The first 11 rows are patterns. Each new row is the sum of 3 different patterns, raised or lowered, with some noise. Before adding, each is slid sideways (what falls off one end comes back at the other) and multiplied by a number that may be negative. Names go in the order of the patterns.
Some rows, each with the names of its patterns after it:
[ 14 -13 -14  13  -3   0 -16  17  18   8   6   6 -17  23  24 -11  16   8
 -14  22  20   9 -14  -5 -17  -8 -23   9 -22 -12   4 -22 -23  -4  25]
(1)
[ 24   4  -6  -4  13 -12  -1  23 -18  -9  16  -5 -12  20   4  18  10  21
 -18 -22 -12  -4  -2  10  21  24 -12 -22  -5 -16  -6  -6  16  12  21]
(10)
[-24  24  23  -7  24   5 -20  13   2  14   6   8 -24 -17   2  -5  15   1
   3   2  16  15 -11 -11  12  -2 -21 -23   3 -10  -9 -10   2  13   0]
(7)
[ -7 -13 -16   2 -21  -1 -14  19 -22 -18  -9  23 -10  16 -18  -4   8   6
 -16 -12 -20 -16  -4   7   9 -24  14  -8 -11 -18   2 -14 -12  -5 -24]
(6)
[  8  -1  21  23  -2 -14   9  14 -23 -15 -13  -5   8 -18   8 -18 -21 -10
  -8  10  -3   3 -20  -1  -7 -24 -15  10   8  -4  20 -22   6  24 -10]
(4)
[-10  20   7  -6   1  -1 -13  10   5  13  -1  -5  16  23  13  -8  -9  10
  -7  -5  23  11  17   8  -7  22  23  12  24  -7 -25   9  21 -23  15]
(0)
[ 14  -9 -16 -17  -8 -16   6 -11 -16  -8  12  10 -25  23  12  -1 -10  -9
  23 -14  -5  -7 -23  17 -14 -19  20   5  11  15   5  12 -20 -17 -14]
(2)
[-14   7  20  -5 -14 -18  -4  12  14  21   5 -11 -13  14   1 -23   6 -19
 -19  -6 -11 -24   4 -16  10   9  17 -24  18   7  20  12 -16   7  -1]
(5)
[  1  -7  -1  25 -18  -4  -2  21 -23  -2 -18   5  -5 -16  -5   7   6  24
   4  10  20 -15  -2   5  16  17  25  18 -10  10 -17  -5  20 -19   8]
(8)
[  6  21  12  20 -14  10  11  -2  -2 -21  21  21  -5 -22  -2  10  10  -7
   6   0  13  18 -19  -9 -25 -10  24  22 -21  -8  10  11 -16  19   5]
(9)
[ -3  18  22 -25   6  -3  -2   4 -11 -10  -8 -14 -23 -23  14  15   3   2
   4 -16  -8   6   3   3   0 -12  10  22  -2   4  -4   8  20 -24 -17]
(3)

New rows, each followed by the names of its patterns:
[  1  20  -7  -7   4  21   0 -18   6  21  13 -18  21  24   3   1  21 -10
  -1  -2 -13 -14  -1 -28 -16  -9 -26  26   1  10  -5  10   3   4   9]
(1) (7) (5)
[ 10 -15 -30 -18 -18   6 -22   5 -20 -18 -16 -18   4 -17 -25 -22   5  -7
 -14 -27  -7 -10 -23  -2 -51 -21  36  -2  -6 -14   1  14  -1 -14  -7]
(10) (4) (3)
[ 12 -17 -16 -37 -64 -57 -57 -26  -2 -49 -42 -24 -45 -45  21 -29 -58   1
 -36 -29 -48 -51 -22 -54   1   2  -3 -32 -40 -35 -21 -63 -20 -23 -10]
(10) (6) (0)
[-13  11  16  -1  15  12  29  11 -19 -29 -17   9 -18  -1  -3  38  41 -11
  -7 -14  35   3 -10  30   0 -18  13  -9 -13  29  10  21  11  25 -27]
(10) (2) (3)
[ 26   1   3  48  44  57  47  40  36  54  37  57  25  18  39  34 -14  54
  30  32  50  19  45  18  -6  35  25  40  20  13  24  59   8  12  10]
(1) (6) (0)
[-41 -52 -32 -33   2 -12 -30 -40 -19  11 -27 -38  14 -25 -40 -18 -34 -10
 -58  11 -26 -28 -10 -19   1 -17 -36 -13  -8 -20 -26 -52 -10 -27  -9]
(2) (8) (9)
[-30  -3   5  -1  29 -16  26 -11  14   8  -2  -9 -25  -3   4 -32 -36  -9
 -29 -34   3 -12  29 -27 -19 -13  35   2  15  -6 -16   4  -3  -7 -10]
(7) (6) (3)
[ 16  -9  14  26 -44 -15 -13   4 -31 -15 -35 -39 -20 -19   8  11 -34 -58
  -7 -24 -24 -36 -18  13  -2 -14 -31 -51  -1 -18 -20 -10  -9 -36   2]
(10) (7) (3)
[ 24   9 -14  20  12 -38   1  11 -24 -13 -17 -19 -23   8 -19   3   8 -14
  17   1  15   0  -9 -36  27  17   1  -3  -9  22  47 -14  16  30  40]
(7) (4) (8)
[-12  16  43   8 -53 -16  -2  14 -29   2   5 -39   4  -8 -32  -4 -44  -1
 -13 -11 -13   3  32   2 -36  25  34 -20  -2  -7   2 -17 -30 -26 -18]
(1) (0) (9)
[ 23  -1  35  50   3 -12  23  -2 -19   8  22  -2  32   4  40  31  17 -17
  14  20  57  -2  -8  29  18   4  17  29   5   0  32   7 -13   6  37]
(10) (5) (9)
[37 16 36 27 27 34 32 31 31 47  8 49 42  4 49 28 44 49 27  7 31 64 61 -9
 63 44 37 30 18 34 20 29 32  7 47]
(10) (8) (3)
[-30 -26  -5  -5  -1  -9 -39   9  17  25  31 -28  -9  19  17 -25   3  -2
 -34 -20  -6 -38 -27 -46   7 -15 -11  -6  22   3 -51 -23  29  28  14]
(6) (5) (9)
[ 29 -12  -2  33  41  35  21  50  35 -11 -13  15  10  21  -3 -27  18  -7
  14  -5 -25  14  26  31 -23  41  32  44   8  17  38  -3  35  31  -4]
(6) (4) (2)
[ 28  31  -2  15  10  21 -15  -2  35  31  11  33  25  17  17  34  34  11
   9  -4  50  41  16   2   5  18  32  -4  12  23  53  48 -23  58  46]
(0) (2) (3)
[-12 -38 -21   6  -4  -5   3 -43 -32 -24   6 -29 -13  -8 -16 -10  20 -12
 -23  29 -29 -21  -7 -18  -2 -25   6 -19  17  -6 -25  -5   3 -50  14]
(7) (6) (4)
[ 13 -21 -23 -23 -28 -17   0 -56 -23   8  17 -57  29 -23  -5  30 -29 -23
   6  14  44  -4  -7  -2 -24 -29 -24  11   7  25  -4   3  -2 -54 -31]
(7) (4) (8)
[ 30  39  -1  -8  34  46   2  36   3  37   8 -12  -5  12 -12 -13  14  20
  13   1  27  11  -6   3   3  32 -10  -5  32   0  20  12 -15  12  33]
(0) (5) (8)
[ 14 -39   9 -16 -31  -3  18  15 -21  26 -35  -8 -24 -28  -4  -2   6  20
  -6  -7  10 -33 -17 -32  -1 -42 -18 -26 -16 -16  -6 -39 -24 -24  15]
(0) (2) (8)
[ -6  10   0  18  -9  31  24 -16  -9 -11   8  13   6 -11 -51  -8  -3 -25
  35 -15   9   1  -1  10 -48  22  15  -6  -5 -50  22   5 -17  -2   9]
(2) (8) (9)
[ -7  32 -25  31  25  -5 -20  30 -44   9  10  20 -25  31 -17  31  32 -13
  -2   1  46  22  11  13  44  -2  -1   5  11  41  40  23  17   3 -10]
(6) (4) (8)
[-12 -15   5   3 -10 -15  25   6 -40 -25 -42 -39  19 -12 -45 -19 -11  -9
 -27 -35 -20   6  11 -21  41 -19   6   8 -11  -8 -40  10  15  -6 -14]
(6) (4) (9)
[ 26  16 -20 -10 -15  40 -10  50  32  34  -7  12  12  -4  23   6 -25  34
  22  -2 -11 -29  23 -12  -7 -15  30  30 -20  24  -3  20  22  -7  39]
(6) (4) (2)
[  5 -29   6   0   6  -3   0  -7 -11  -3 -14 -34   4 -19   6  18  42   4
   2 -14  17  -8 -21  15  17   6  23  27  13  -2 -12  15  -2  -5  36]
(10) (0) (5)
[ 20  -3 -14  33 -20  -1  16  43 -16  29 -16  10  49  11  14   8  26  30
   1  -2  38   9 -10 -19  -3 -10  12 -17  15   2 -23 -15  14  24   3]
(7) (6) (4)
[-23  -2   2  -7 -18 -23 -55 -15 -25  40  28   4 -25 -18 -12  -8 -16  -1
   9  22   9  19   6 -30   7 -24 -45   5  -4  -7 -53  28 -17 -30  11]
(10) (2) (5)
[  9  -7 -35 -11  42 -11  14  18  35 -30   6  -4   9   4 -13  -9  -2   7
  28  25  10   9 -19   1  -7  13  -5   4   7 -10   4 -14   0  -6  -3]
(1) (0) (8)
[-30 -15  22 -53 -35  14 -40 -11  16  16  23 -35 -18   6  28  26   0  29
  -2  14 -10  -3 -18  -5  36   1  -4  10  19  27  13  15   6  -7 -21]
(1) (7) (8)
[ -5  12  -3 -35  14  29  10 -15   1 -21 -19 -21  31  11  -7  -8   5   4
  19  14  22  -7  26   0  41 -29 -24   1  29 -21  14 -18   1  10  11]
(6) (2) (5)
[-32 -38 -67 -38 -30 -59 -36  -7  22 -48 -29 -27 -34 -41 -45 -32 -30 -18
 -23 -16 -12 -69 -72 -60 -29 -17   8 -15 -23 -32   2 -38 -29   6 -33]
(1) (10) (5)
[ 43  16  -7  52  23  17  17  33  -7  44  -6  11  44   5  29   1  -8  14
  36  34  21  12  13  26   9  -9 -10  24  18  46  10  -3  67  40  41]
(7) (8) (9)
[ 35   1   8  12  -5  -6 -26  -8 -10  24   4   9 -11 -18   5  26 -30  -4
  31   3  23 -14   4   8   4  12   6   3  21 -11   1  24   4 -18  22]
(10) (0) (8)
[ -6 -10  18  31  22 -17 -17  25 -29 -11  28   0  12   8 -20   0  42  12
  18  11 -39  -1  12  -5  10  -5  30  28 -15  22  21  10  24  30  22]
(1) (7) (0)
